The first 4 rows are patterns. Each new row is the sum of 2 different patterns, raised or lowered, with some noise. Before adding, each is slid sideways (what falls off one end comes back at the other) and multiplied by a number that may be negative. Names go in the order of the patterns.
Known rows, each followed by the names of its patterns:
[ 29  27  -9 -20 -30  -9  14  17   8  32  30 -23 -19 -14 -13   7  20 -15
  13  12   6 -29  14  23 -24  22 -10  34  20 -28]
rav
[ 30  32 -30 -33  -1  -1  33  14 -30   3  26   5 -13 -12 -20  -7 -20  -2
 -17 -23  33 -14  -6  -3 -31 -25   0 -11 -18  33]
Bona
[-29 -26   8 -16 -33 -33  33 -18  32  -5  -6 -22  19 -27 -29   9  -5   0
 -15 -19  23 -30 -21  16  33  16 -12   1  10  32]
vara
[ 32  15 -27  19  19   5 -20 -31 -14  -8   7  -8   0 -31  15  10  -5 -26
  23 -31  12 -28 -22 -22 -25 -32  11 -16 -32  21]
feri

New rows, each followed by the names of its patterns:
[-51  -3 -30 -72 -14  15 -20 -61 -28 -25 -27 -57 -53 -52 -50  -3 -42 -34
 -46 -35 -39 -32 -62 -25 -29   2 -29 -62 -65 -52]
Bona feri
[ 23 -13  11  26 -20  48  25  21  19  18  18  28  19  21  19  11  16   4
  -1 -22  49  44  32   7  30 -15  43 -14  -1  -1]
rav feri
[-33 -34 -22 -23  -4 -35 -20  27 -18 -34  -4 -21 -49   0 -27  -7  27  -4
  36 -21 -45 -28 -36   9  14 -31  -7  35  14 -41]
rav Bona
[-34   4  13 -26 -20 -42 -25  27   3  -2  13  -4 -38 -24 -25 -25  26  38
   8 -16 -19  -2 -30  29  23 -42  17  11  25   7]
rav Bona
[-14 -25 -48 -44  -2 -74 -88 -36  32  15 -43  -8 -42 -36 -11 -56 -60 -34
  -7 -24 -11 -49   3 -14 -14 -30 -39 -40  -5 -50]
Bona feri
[ 21  -3 -15   0  37 -32 -38  45  20   6 -53   8 -10  36  26  13 -38  28
   1 -16   2  -9 -10 -13 -29  23 -40 -34  47  22]
Bona vara
[-49 -67  -3  11   1   8 -15 -22  -7 -20 -17 -44  22 -25 -34  29 -24  -9
 -38 -22 -21 -62 -62  10  22   7  -8 -58 -43  -5]
rav Bona
[-32 -33 -38 -60 -49 -25 -48 -11 -25 -25 -85   0  -2 -56 -33 -18 -30  -3
 -77 -26 -32 -61 -77 -48 -48 -49   6   6   8 -30]
rav feri
[  7 -25 -28 -57 -27 -45 -61 -29 -37 -12 -59 -66   5 -72 -39 -39 -16   1
 -57 -43 -20   7 -32 -51 -33 -54 -68 -81 -19 -33]
rav vara
[  5  30 -28  -5  42 -42 -35  -5  39  56  13  -5 -33 -11   0 -27   9  20
  31  30  12  -5  40 -13   9  19  15   3 -12  29]
rav Bona
[  9 -29  -9 -18  -4  -1  32 -19 -22 -48  -1 -10 -16   4   5  10 -36 -32
   4 -35 -22  20   8  16  -4   0 -24  25 -13 -43]
rav vara
[-32 -39 -28 -14 -21 -11  10 -38 -47 -10 -20  -6 -15  18 -36 -34   9 -20
 -22 -58 -39  29 -69 -21 -23  22  25   9 -11  -8]
rav feri
[-19   9  31 -20  -4  20  20   4   9  13   5  50  47   0  28  12  44  54
 -24  35  42  26 -26  16  -8  52  46  41  63  66]
rav feri
[ 20   3 -12  25  45  23 -19  61  34  22   2 -30  -9  13  19   1  48  17
  58   6  -3  -4  38  23  47 -23   5  32   4 -12]
Bona feri
[-13  40  53  49  -8 -24  39  41  46  41  21  51  23  39 -10  22  14  35
  -5  43  29   4  55  14  32  37 -19  28  36   5]
Bona vara
[ 23 -37 -19  -9  16  31 -37 -19 -22 -24 -15 -21   3  11   8 -35 -49 -66
  25   4 -29 -20 -24 -44  -7   1 -60 -14 -29 -22]
rav Bona
[-13 -12  13 -42 -58  -2   6  20 -22 -30  -4   4 -20 -40 -33 -30 -16 -33
 -13 -43 -24  12 -28 -40  -4 -56 -32 -34 -38 -43]
Bona feri
[-58  -1 -37 -19 -55 -66  14 -39 -50 -34  15 -15  -7 -59 -60 -48 -75 -75
  10 -16 -31   5   1 -23 -26 -17 -17 -23  -9 -60]
rav feri
[-16   8  43   6  -9  28  17  26  16  18  -6  15  45   2  12  41 -17 -15
  41  -7  18  30  35  78 -20 -23  33  39  75  41]
rav Bona
[-20  34   7   3  23   4   1  22  14  17   5  -2   9   1  -7 -24  35  30
  24   6  19 -22  36 -13  -5  -3  22 -15   2  22]
rav feri
[ -8 -67 -52 -47  -9   2 -29 -64 -30 -63 -50 -74 -27 -30 -39 -47 -28 -59
 -38 -24 -15 -28 -30 -32 -35 -11 -62 -49 -72 -52]
rav feri
[ 41  35   2  27  26  41  27  -8  30   9 -22 -25  54   3  45  42  44  29
  27 -20   5  40  47  37 -12  11  69   8   2  34]
Bona vara
[ 26  67  23  35  46  56  81  29  43  16  51   6  23 -17  77  82  24  37
   6  30  65  14  28  44  30  19  38  47  47  23]
Bona vara
[-16 -38 -75 -52 -22   0 -14 -63 -37  17 -43 -50 -29 -21 -20 -47 -27 -36
 -26 -17 -58 -31 -39 -75 -74  -2 -47 -22   1   2]
Bona vara
[-38   6 -49 -29  -5 -31 -19 -11 -24 -34 -13 -30 -69 -34 -38 -60 -30 -58
 -40  -1  -2   0 -33 -35 -40 -11 -63 -61  -3   4]
rav feri
[ 31  -1 -13  46  -3  19  46  43  51 -14 -26  28  16  41  54  16  37  35
  43  32  19  -4   4   1  23  17   3  58  -4  31]
Bona feri
[ 42  33 -17  -8  10 -28  -7  31 -20  -2  -8  31 -39  33  24 -19  12  12
  23   4 -19  25  32 -14 -30 -14 -21   7  29  36]
rav vara
[ 33  10 -11  50  59  20  47  29  55  54  14  21  58  23  10  13  33  38
  51  46  27  30 -22  26  36  10  30  17   3  58]
rav Bona
[-18 -38  -2  16 -34 -55 -12 -24 -13 -50 -53  16 -21 -42  -3  16  23 -30
 -13 -46 -22 -38 -21 -12  10   8 -16 -17 -31   5]
rav vara
[ 10  18  39 -30 -28  45  27  10   6  44 -14  58   7   1  -3  61 -18 -23
  48  -2  33 -22 -17  65 -33 -22  43  62  54  22]
rav vara
[ 30  -5  -4  11   3  -4  11  20 -11  32  25  -3  19 -31 -21  35 -17 -20
  49  57  72  -3 -25   6  10  26   6  11  29  52]
rav Bona
[ 29  52   6  68  29  32  63  60  41  25   0  49  53  -4 -26  35  71   3
  17  48  68  31  52   7  23  38  43  36  31  39]
vara feri
[ -4  64   6  17  51  71  34  18  46  18  32 -15  16  19  -6 -10   3  68
  16  54  13  19   2  56 -11  -8  34  35  10  26]
vara feri
[  8 -39 -39   2  21 -53  21   1  10   9 -43  21  23 -47 -13 -32 -38 -28
 -11   1  16   7 -61 -13 -10 -32   7  23  -5 -29]
rav vara
[-13 -45 -43 -43 -53 -21 -37 -39 -16  -8 -13 -14 -22 -13 -10 -25 -14 -55
  -1 -43  -9 -14  10 -19 -10   1 -39 -71 -47  11]
Bona feri
[-18  -9 -29 -24 -59   4  -4 -18   3 -13 -23 -21  13 -68 -63 -54  20 -18
  -4 -38 -42 -22  12 -17 -27 -42  -3   1 -31 -49]
Bona feri
[-31 -45 -20 -62 -31   7 -13  -6 -37 -43  13 -53 -45  -6  37  -7 -46  -2
 -24  20 -70 -52  14 -55 -60 -43  32 -14  19 -28]
rav vara
[-59 -34 -24  30   9 -25 -32 -47 -49 -16  -1 -18  -6   2 -20 -18  -4 -12
 -22 -12  22 -49 -30   3 -31  17 -24 -34  10 -27]
rav Bona
[ 50 -15 -18 -17  15  45  35  20  29  38  -7  13 -20  -8  23  47 -23  44
  10  36   2  40  42  15  15   7  62   8 -38  21]
rav feri
[  6   5  52  51  52  26  21  21  22 -11  -6  32  35  -7  -5  54  18  36
  -9  -2  52 -15  14  18  29  50  47 -15  22   2]
rav feri
[-19   4  43  32  14 -40 -20   1  16  22  15 -31  22  30   8 -16  16 -27
   5 -25  -4 -18 -30   5   4  -9 -21   2   7  15]
Bona feri
[ 34 -32 -30 -80 -21 -25 -58 -43 -40 -17 -28 -23   0 -36 -45   3  28 -39
 -24 -20 -18  31 -32 -49 -10 -23 -89 -87 -23 -14]
Bona vara
[-17  -6  -3 -52  -6 -36  20 -26 -55  -6  10 -52 -14 -57 -10  -3   4  -2
  18 -22 -26 -13 -55 -68 -36  10 -57 -36 -24  -7]
rav feri
[-33  11  -9  -9 -16  16   7  45 -16 -40  27  41  49   2   7  26  40  -1
 -23  -5 -11  19  -7  13 -23  16  45  -3 -17  33]
Bona feri
[ 50  22  17  31  11  16  26  15  43  29  20  44  -5  32   4  27  65  23
  28  25  50  -4 -29  11  65  43   5   0 -16  10]
rav Bona
[-19   5 -35 -30 -78  20 -14 -22 -16 -45 -51  22  -9 -60 -28 -11  -1   7
 -31  19  -4 -19 -31 -63  -1 -22 -29 -14  18  -5]
Bona vara
[ -9   6  -1  51  61   8   4  -5  13   4 -42  56  43  10 -14  -9   0  23
 -13 -30  32  59 -16   3  56  17 -13  -6 -38  36]
rav vara
[-31   0 -30   5 -63 -23 -27 -53 -65 -28 -39 -39  12  19  14 -25 -16 -11
 -24 -44 -42 -21 -37  -5 -23 -13 -68   4   4 -36]
rav feri
[  6 -30  67  13  28 -36  26  24  10 -31  13  21  25   1  20 -13 -10  13
  21  65  16  57  55  21 -17  12  -2   3  22  39]
rav feri
[-42  -8  -9 -13 -26 -31 -41 -70 -55 -26 -14  -8 -49 -80 -39   8 -12 -41
 -49 -31 -25 -34 -45   6 -14  -4   2 -67 -30 -18]
rav Bona
[ 34  29  19  60  30  11   1 -31  -5 -14  32  16  40  39 -18  12  66  36
 -32  24   1  27  35  36  12  30  47  26  -4  27]
Bona vara
[ 25  40   5 -28  56  54  37  17 -10  -9  31  16   6  19  21  22  13  36
 -22  53 -36  13  28 -28 -23  10  16  60  14 -17]
rav feri
[43 16 61 18  2  3 51 65 38  9 19 32 40  2 -5 30 37 32 20 45 59 23 53 68
 23 16 45  4 56 47]
Bona vara
[-40 -30   6 -73 -48 -80  -7  22 -44 -43 -54 -29  19 -23 -65 -44 -20 -36
 -26  -4   7 -12  -2 -12 -73   0 -29 -28  -4  17]
rav Bona
[ -6 -26 -22  -5  -1 -19 -37 -18 -38 -34   5   4  -2 -40  -7   5   3 -49
 -11 -22 -15 -48 -46  -6 -43 -12 -10 -28 -47   8]
vara feri
[  9 -19  25  19  13  44  23  40  14  26  59 -28  20  31  42  63  39  20
  31  58 -26 -28  -5  44  30   4  39 -22  28  46]
Bona vara
[ 29 -30 -61 -10   6  27 -34 -35 -49   4 -22 -18 -47 -14  -6 -47 -19 -35
 -30  21 -58  -1 -13 -62 -72 -37 -22 -40   0 -28]
Bona vara
